There are 9 hidden switches. A switch that is on adds its own fixed numbers to the row, and there is some noise. The rows also spread widely along 13 directions, which tell nothing about the answers.
In the rows, zero is written as 128.
Known rows, each followed by its switches (1 for on, 0 for off):
[132 125  97 116 123  81 166 158 128 144 109 142 155 165 161 142 145 166
 105 134 130 121 134 139  73 140 194 122 132 132 175 131]
0 0 0 0 0 0 0 0 0
[133 165 115 123 128 119 109  76 132 148 142 126 135 112  83 139 123 120
 129 159  85 184 163  90 158 184 172 137  99 161 148 149]
1 1 1 0 1 1 1 0 0
[149 179 133  81 155 107 188 198 120 165 153  95 117 147 140  59 146  99
 119 162 133 146 114 140  98 142 168 159  98 103  86 130]
1 1 1 1 1 0 0 0 1
[114 141  74 122  93 119 111 121 123  75 140 151 180 143 122 148 117 147
 146 159  78 170 176 112 143 168 176 107 137 165 203 142]
1 0 0 0 1 0 0 0 0
[106 113  74 121 152 120 146  88 122 190  63 105  83 120 113 139 131 113
 118 153 128  87 149 101  92 150 105 140 115 140 136 100]
0 0 0 0 1 0 0 0 0
[123 125  98  92  98 134  86  74  98 192 105 138 124  79 126 172  97 165
  91 116 110 160 193 101 155 197 188  88 173  92 169 130]
1 0 0 1 0 0 1 0 0
[ 96 173 153 150 174 180 133 108  78 168 177 113 135  97 124 119 110 129
 136 120 162 144 160 143  89 105 128 138 127 107 132  78]
1 1 0 1 0 1 0 0 0
[ 69 119 131 158 112 137 170 145 125 138 124 120 190 143 126 161 158 135
 129 146 126 189 173 141 116 127 118 136  77 126 143  88]
0 1 0 0 0 1 0 0 0
[ 99 116  68 125 144 157 131 151 111 134 121 100  92  95 112  98 111 161
 137 104 113  91 158  92  65 142  79 161 137 133 139  75]
0 0 0 0 0 1 1 0 0
[ 84 141 116 118 133 180 133 140  90 145 127  95 144 111 145 110 115 135
 131 137 140 157 168 154 135 101  83  98 140  98 126  72]
1 0 0 0 0 0 0 0 0
[159 183  92 120 107 137 132 152 129 121 127 121 103 178  99 101 159 132
  43 114  13  74 153  97  90 109 101 187 148 145 183 133]
0 1 0 1 1 0 0 1 0
[135 197 115 137 156 130 109  50 126 123 157 131 135 139  73 139 111 110
 158 187  96 143 132 111 134 136 156 132  92 211 177 147]
0 1 1 0 0 0 0 1 0
[101 137 101 126 106 113 137 123 130 133 150 140 166 172  86 146 138 133
 112 176  84 159 172 107 118 148 157 169 128 137 189 170]
0 1 0 0 1 0 0 0 0
[159 208  97 118 114 192  51 116  86  82 168 133 150 114 112 132  94 164
 108  97  42 142 166 108 148 132 138  93 166 162 196 111]
0 0 0 0 1 0 0 1 1
[137 143  97 125 120 137 121 112  97 176 105 142 122 161 110 156 117 163
  95 144 114 119 156 132 121 131 137 131 156 140 193 147]
1 0 0 0 1 0 1 1 0
[123 136 131 111 120 117 181 181 130 169 129 117 133 136 141 137 141 171
 139 125 138 149 127 113  95 172 145 156  84 122 129 125]
0 0 0 1 0 0 1 1 0
[115 110  72 132 109 105 134  58 180 116  56 120 143 125 130 161 154  99
  76 143  74 137 190 112 138 149 114 113 111 170 166  91]
0 0 0 0 1 1 0 0 1
[ 82  78  59  71 115 107 175 128 176 134  85  81 114 128 116  92 135 103
 114 208 102 141 163 112 149 169  90 149 128 132 116 131]
1 1 0 1 1 1 0 0 0
[157 188 137 107 113 113 145 159 138 124 158 111 158 141 115  77 155 113
  56 111  43 155 150 117 108 100 139 146 107 116 129 101]
1 0 1 0 0 1 0 0 1
[141 183 156 115 138 123 148 148 149 123 218 102 172 151 112  91 127 177
 121 132  85 156 117 106  66  88 124 179 125 135 156 137]
1 0 0 0 1 0 0 0 0
[100 136 116 115 129 149 133 130 115 193  82 102 130 119 146 154 139 149
  84 147 134 148 160 149 138 132 110 111 138 108 121  94]
0 1 1 0 0 0 0 0 1
[140 170  92 115 156 136 136 117 120 116 110 131  99 124 161 103 131 104
 115 132 133 107 165 136 127 159 166 116 144 148 152 122]
0 0 0 1 0 0 0 0 0
[133 126  91 101 109 112 143 135 181 132 129  92 124 129 111 105 141 157
  92 123  59 121 150  80  82 139  78 182 130 142 140 112]
0 0 0 0 1 0 1 0 1
[137 185 141 119 135 161 151 147 117 166 166 128 117 137 118 112 127 147
 105 129 128 131 153 110 115 157 144 178 143 117 148 146]
1 0 0 1 0 0 0 1 1
[103 160 119 135 125 176 133 154 139 131 151  92 133 123 138 122 134 196
 121 127  99 130 149 106 106 127  62 163 157 140 146 111]
1 1 0 0 0 0 0 0 0
[138 184 132 142 178 136 153 112 133 138 155 130 121 124 146 117 135 115
 144 129 167 128 151 121  92 165 169 162 116 149 142 130]
0 0 0 0 1 0 0 0 1

New rows. What belongs after each?
[128 154 118 103 132 141 151 105 198  99 116  84 146 125 160 116 138 141
 126 163 116 158 138 136 161 135  76 116 115 182 129 109]
0 0 0 0 0 0 0 1 1
[133 128 105 116 105  96 164 128 162 132 118 124 158 152 132 141 144 152
  93 132  92 125 143 120  83 124 138 135 118 146 170 104]
0 0 0 0 0 0 0 1 1
[131 175 150 117 119 137 109  91 116 159 163 111 171 142  97 131 141 122
  66 132  63 174 165 124 126  87 133 131 126 107 156 121]
0 1 0 0 1 0 0 0 0
[126 173 105 141 142 141 144 132 126 160  86 103  98 108 140 148 139 152
 160 133 113 131 123  82 118 192 116 138  73 174 113 106]
1 0 1 0 1 0 0 0 0
[134 172 132 139 145 133 156 137 118 155 114 130 128 125 158 114 158  92
  95 119 149 147 179 162 118 138 162 128 116 113 125  95]
0 1 1 0 0 0 1 0 1
[145 189 109 133 150 139 123 121 124 124 142 113 122 147 123 122 139 142
 133 140  90 121 130 104 111 143 131 147 117 177 153 139]
0 1 0 0 1 0 0 0 0
[153 186 104  77 146 146 116 171  99 158 129  97 106 153 141  88 118 164
  83 159  87 122 115 147 136 112 124 126 171 126 135 151]
1 1 1 1 1 0 0 0 0
[108 128 108 115 162 116 141  67 124 199 107 125 106 144  98 141 118 108
 104 182 153 122 161 124 115 142 149 156 138 123 157 156]
0 0 0 0 1 0 0 0 0
[ 98 156 136 155 157 186 143 150 135 140 153 101 130 102 143 125 130 167
 120  98 141 136 163 114  90 139  83 177 129 124 127  84]
0 0 0 0 1 1 0 0 1
[107 123  86  94 129 134 123 143 114 134  96 112 140 146 141 120 111 144
 102 166 116 152 151 175 126  86 109 105 142 128 155 103]
0 0 1 1 1 0 1 0 0
[121 142 120 124 143 118 145  71 146 160 143 134 122 120 100 135 119 119
 113 145 133 123 168  97  97 162 170 166 134 131 176 144]
0 0 0 0 1 0 0 1 0
[131 138  87 121 140 131 140  93 129 152 115 128  99 121 112 117 115 124
  91 130 113  90 164 103 106 160 155 151 160 136 175 131]
1 0 0 0 1 1 0 1 0
[111 137  91  93 101 151 127 167  94 115 134 141 151 167 119 100 116 122
  98 159 116 158 188 168 161 117 143 115 162 104 181 142]
0 0 0 0 0 0 1 1 0
[167 226 120 143 142 156 126 153  78 125 149 128 118 171 108  89 152  99
 101 116  62 119 144 115 119 111 126 149 104 150 149 127]
1 0 0 0 1 0 0 0 0
[122 123  76 117 151 115 133 131 153 127 123 120 126 117 152 136  96 212
 135 146 135 106 122 118  79 156 155 143 169 170 179 136]
1 0 1 0 1 1 0 0 0
[112 133 110 124 137 136 146 137 137 159 126 107 119 131 134 130 135 159
 130 142 136 138 154 118 106 159 118 161 132 131 140 133]
0 1 0 0 1 0 1 0 0
[134 162 121 115 154 142 143 126 174 145 128 129  99 121 170 111 128 157
  76 130 159 123 179 147 118 157 145 177 189 124 157 149]
0 0 1 1 0 0 1 0 1
[168 213 113 127 158 152 121 149  72 132 150 112 109 147 127  85 132 126
 108 102  71  95 118 124  73  82 121 129 119 147 146  91]
1 0 0 1 1 0 0 0 0
[121 147  97 133 133 132 131 122 108 114 144 136 150 153 129 118 120 127
 117 140 111 134 169 156  85  80 126 131 145 140 189 100]
1 0 0 1 1 0 1 0 0
[119 161 121 134 132 153 126 148  92 145 146 122 153 133 127 138 120 181
 129 123 114 149 138 119 114 137 137 127 122 138 154 119]
1 0 0 0 0 1 0 0 0
[144 156  91 123 124 107 152 136 147 102  93 137 130 152 171 107 151 105
  77 130 100 128 176 164 112 112 150 120 140 142 169 103]
1 0 1 1 1 0 1 0 0
[114 190 111 154 147 177 140 144  88 146 101 118 118 166 130 139 145 132
 151 168 131 147 141 137 164 144  86 128  93 172 132 132]
1 0 0 0 0 0 0 0 0
[128 150  78 138 138 134 184 218  88 122  98  98 121 152 142  89 159 119
 142 112  96 102 117 124  64 118  85 134  66 147 106  48]
1 0 0 0 1 1 0 0 1
[120 137  97 136 135 125 144 151 145 147 110 122 113 126 155 141 137 175
 112 119 126 114 155 122  79 159 140 163 146 143 159 120]
0 1 1 0 1 0 1 0 0
[ 81 106 100 112 116 165 106  83 141 166  85 102 135 118 127 160 114 159
  93 159 122 168 189 136 168 130  64 122 160 123 154 118]
0 0 0 0 1 0 1 0 0
[118 128 101 100 133 116 143  76 139 181 140 111 104 120  58 111 115 104
 101 156 100 105 158  75  87 145 127 179 125 122 152 124]
0 0 0 0 0 0 0 1 1
[ 96 155 111 118 132 197  77 124  52 160 137 107 153 129  88 133  98 150
  95 135  88 166 163 144 151  79  85 103 140 107 151  97]
0 0 0 0 1 1 0 0 0
[130 162 111 140 150 133 149 122 122 119 138 113 133 149 101 111 133 131
 128 133  94 106 121 116  78  96 105 147  88 178 157  96]
0 0 0 0 0 1 0 1 0
[129 177 163 117 129 149 137 137 132 161 155 113 160 130 127 146 124 167
 129 141 131 200 133 140 140 130 129 134  84 141 129 119]
0 0 1 1 0 0 1 1 1
[135 157 109 109 149 150 144 143  99 210 100  77  83 115 129 107 140 148
  93 122 114  86 125 109  89 130  76 140 138 112  97  86]
1 1 0 0 0 0 0 0 1
[145 159 123  98 137 123 134  81 141 144 137 115 151 157 111 116 126 100
  80 166 103 149 150 150 137  93 136 119 130 141 160 129]
0 0 0 0 1 0 0 1 1
[ 94  95  64 105 116 149 128  85 124 172  81 110  81  82 116 132 101 133
  85 118 105  72 190  94  90 149 102 133 183  96 169  74]
1 0 0 1 1 0 0 1 0
[192 218 128 136 121 124 119 112 130 121 172 124 136 142 108 123 146 158
  95  96  34 101 122  83  80 124 148 143 124 182 175 117]
1 1 0 0 0 0 0 1 1
[125 174 178 146 157 151 146 104 132 184 177 119 122  66 155 136 123 161
 149  80 179 165 168  93  94 193 168 156 118 105 121 112]
1 0 0 0 0 0 1 0 0
[151 169 109 102 131 127 113 139  76 188  89 130 120 148 140 141 135 126
  82 144 119 158 151 160 161 148 184  90 132 115 138 144]
0 1 1 0 1 0 1 0 0
[128 137 113 101 156 126 129  92 156 132 141  95 133 121 120 103 114 135
 123 155 123 157 138 128 128 123 112 133 118 157 137 127]
0 0 0 0 1 1 1 0 0
[162 232 154 159 143 158 115 109 144 149 151 141 119 149 147 143 154 159
  66 116 101 137 167 122 142 160 163 174 169 156 173 178]
1 1 1 0 1 0 0 0 0
[138 141  92  72 116  81 160 150 204 108 108  97 140 151 158 119 144 167
 117 189  84 158 114 120 144 176 150 137 120 178 136 172]
0 1 1 1 1 0 0 0 0
[122 145  97 134 148 140 162 151 117 143 106 130 109 150 137 110 154  90
 103 143 140 135 181 150 127 160 142 160 117 128 133 124]
0 1 0 1 1 1 1 0 1
[137 146 122 139 132 113 142 131 128 141 158 138 150 136 113 123 139 147
  88  95 103 131 166 115  61 121 157 166 125 122 168 108]
0 0 0 0 0 1 1 0 1
[166 196 167 154 151 108 191 153 164 164 126 124 110 131 194 120 185 143
  83  84 138 123 142 134  72 147 162 169 106 135 121 110]
1 1 1 1 0 0 1 0 0
[110 151 144 126 141 108 157  58 199 123 150 122 181 146 137 154 146 113
 137 206 156 205 168 145 169 158 156 138 110 178 154 167]
0 1 0 0 0 0 0 0 1
[ 94 133 139 109 121 174 121  85 122 192  95 100 140 108 135 160 120 148
  79 139 139 167 175 146 174 124  97  95 146  99 139 105]
0 0 0 0 0 0 0 1 0
[150 191 116 122 188 175 130 150  84 181 118  87  77 151 145  94 132 148
 102 130 136  79 111 147  97  99  85 146 153 141 121 121]
0 1 0 0 1 0 0 0 0
[103 111  92  93  85 118 119 143 113 144 130 103 166 108 106 133 120 164
  99 108  47 150 155  85  84 125 123 118 122  94 152  79]
0 0 0 0 1 0 0 0 0
[111 164 128 115 178 190 111 112 140 175 127  91  75  63 179 109 107 172
  90 105 173 103 172 133 119 160 119 150 216  97 127 112]
0 1 1 0 1 0 0 0 0
[127 144 114  96 131 124 141 113 179 106 184 111 132 110 121  89 109 160
 114 130 107 116 153  91  86 148 145 172 167 135 174 139]
0 0 0 0 0 0 0 1 0
[152 171 127 109 123 128 148 142 135 148 147 105 119 127 134  81 154 122
  79 108  83 130 162 112 104 126 123 150 140 109 128 115]
1 1 0 0 0 0 1 0 0
[ 90 129 106 131 111 110 157 138 128 142 125 140 150 144 101 133 142 106
 110 148 102 155 183 105 101 154 164 171 100 111 164 127]
0 0 1 0 1 0 0 0 0
[132 138  83  74 133  95 155 163 168 120 132  99 113 136 141  74 132 139
 100 160  96 111 136 114 102 160 153 161 159 129 141 150]
0 1 1 0 1 0 0 0 0
[123 135 111 110 152 129 139 117 133 149 133  89 122 106 123 109 123 140
 137 135 122 143 133 115 105 144 117 133 107 148 119 104]
0 1 0 0 1 1 1 0 0
[132 166 115 115 144 163 126 136 110 165 108 124 110 143 124 147 120 163
 114 148 130 142 137 118 174 189 145 138 128 153 146 173]
0 0 0 0 1 1 0 1 0
[138 139 109 141 122 119 148 116 142 137  74 122 123 108 164 138 165 118
  79  75  97 129 176 120 111 149 136 106  96 136 134  67]
0 0 0 0 0 1 1 0 0
[186 249 176 139 157 133 116 124 118 128 168 115 153 117 156 137 141 169
 125  80  76 160  93 113  96 119 169 106  60 177 131  95]
0 0 1 1 0 0 0 0 0
[127 142  89 117 137 108 154 151  89 139 151 129 131 132 124  96 125 113
 135 131 119 108 152 118  56 136 183 135 138 110 159 102]
1 1 0 0 1 0 0 0 0
[146 129 115 100 108  70 155 140 154 144 157 107 166 171 108 110 150 163
  81 136  59 134 123 116  53  82 130 159 120 134 163 124]
0 1 0 0 0 0 1 0 0
[169 207 153 126 133 116 145 115 128 121 192 118 153 132 115  86 154  87
 111 115  76 165 153 118  94 111 159 141  87 138 130 101]
1 1 0 1 0 0 1 0 1
[101 138  97  98 117 152 107  95 102 128 138 103 158 140  89 113 108 114
 107 176  83 147 162 151 140  69  98  95 144 133 171  99]
0 1 0 0 0 0 0 1 0
[137 174 119 148 127 117 157 130 136 164  89 122 113 132 132 149 169 135
 102 129  96 140 145  95 136 194 151 146  84 161 125 129]
1 1 1 0 0 1 0 0 0
[163 188 110 145 142 114 144 121 130 148 109 131 111 143 148 134 157 125
  75 114  85  93 146 125  73 128 156 148 135 155 161 104]
1 1 1 1 1 0 0 0 1
[120 163 111 133 162 145 152 109 158  79 141 130 128 111 190  98 130 111
 122 120 157 120 183 155 106 136 152 129 160 145 165 101]
0 0 0 1 0 0 0 0 0
[113 127 103 123 138 157 141 154 129 151 103 112 106 113 170 116 139 152
  83 104 143 124 185 142 123 161 125 143 172 102 138 113]
0 1 0 0 1 1 1 0 0
[135 148 123 109 128 124 132 122 116 179 110 111 152 149 141 155 136 167
  90 157 113 166 131 145 151 140 150 101 131 139 143 148]
1 1 0 0 1 1 0 0 0
[186 176 121  90 122  97 124 120 147 142 133  98 136 109 145 123 146 144
 113 107  71 164 122  93 127 180 169  99  94 156 113 119]
0 1 0 0 1 0 1 0 1
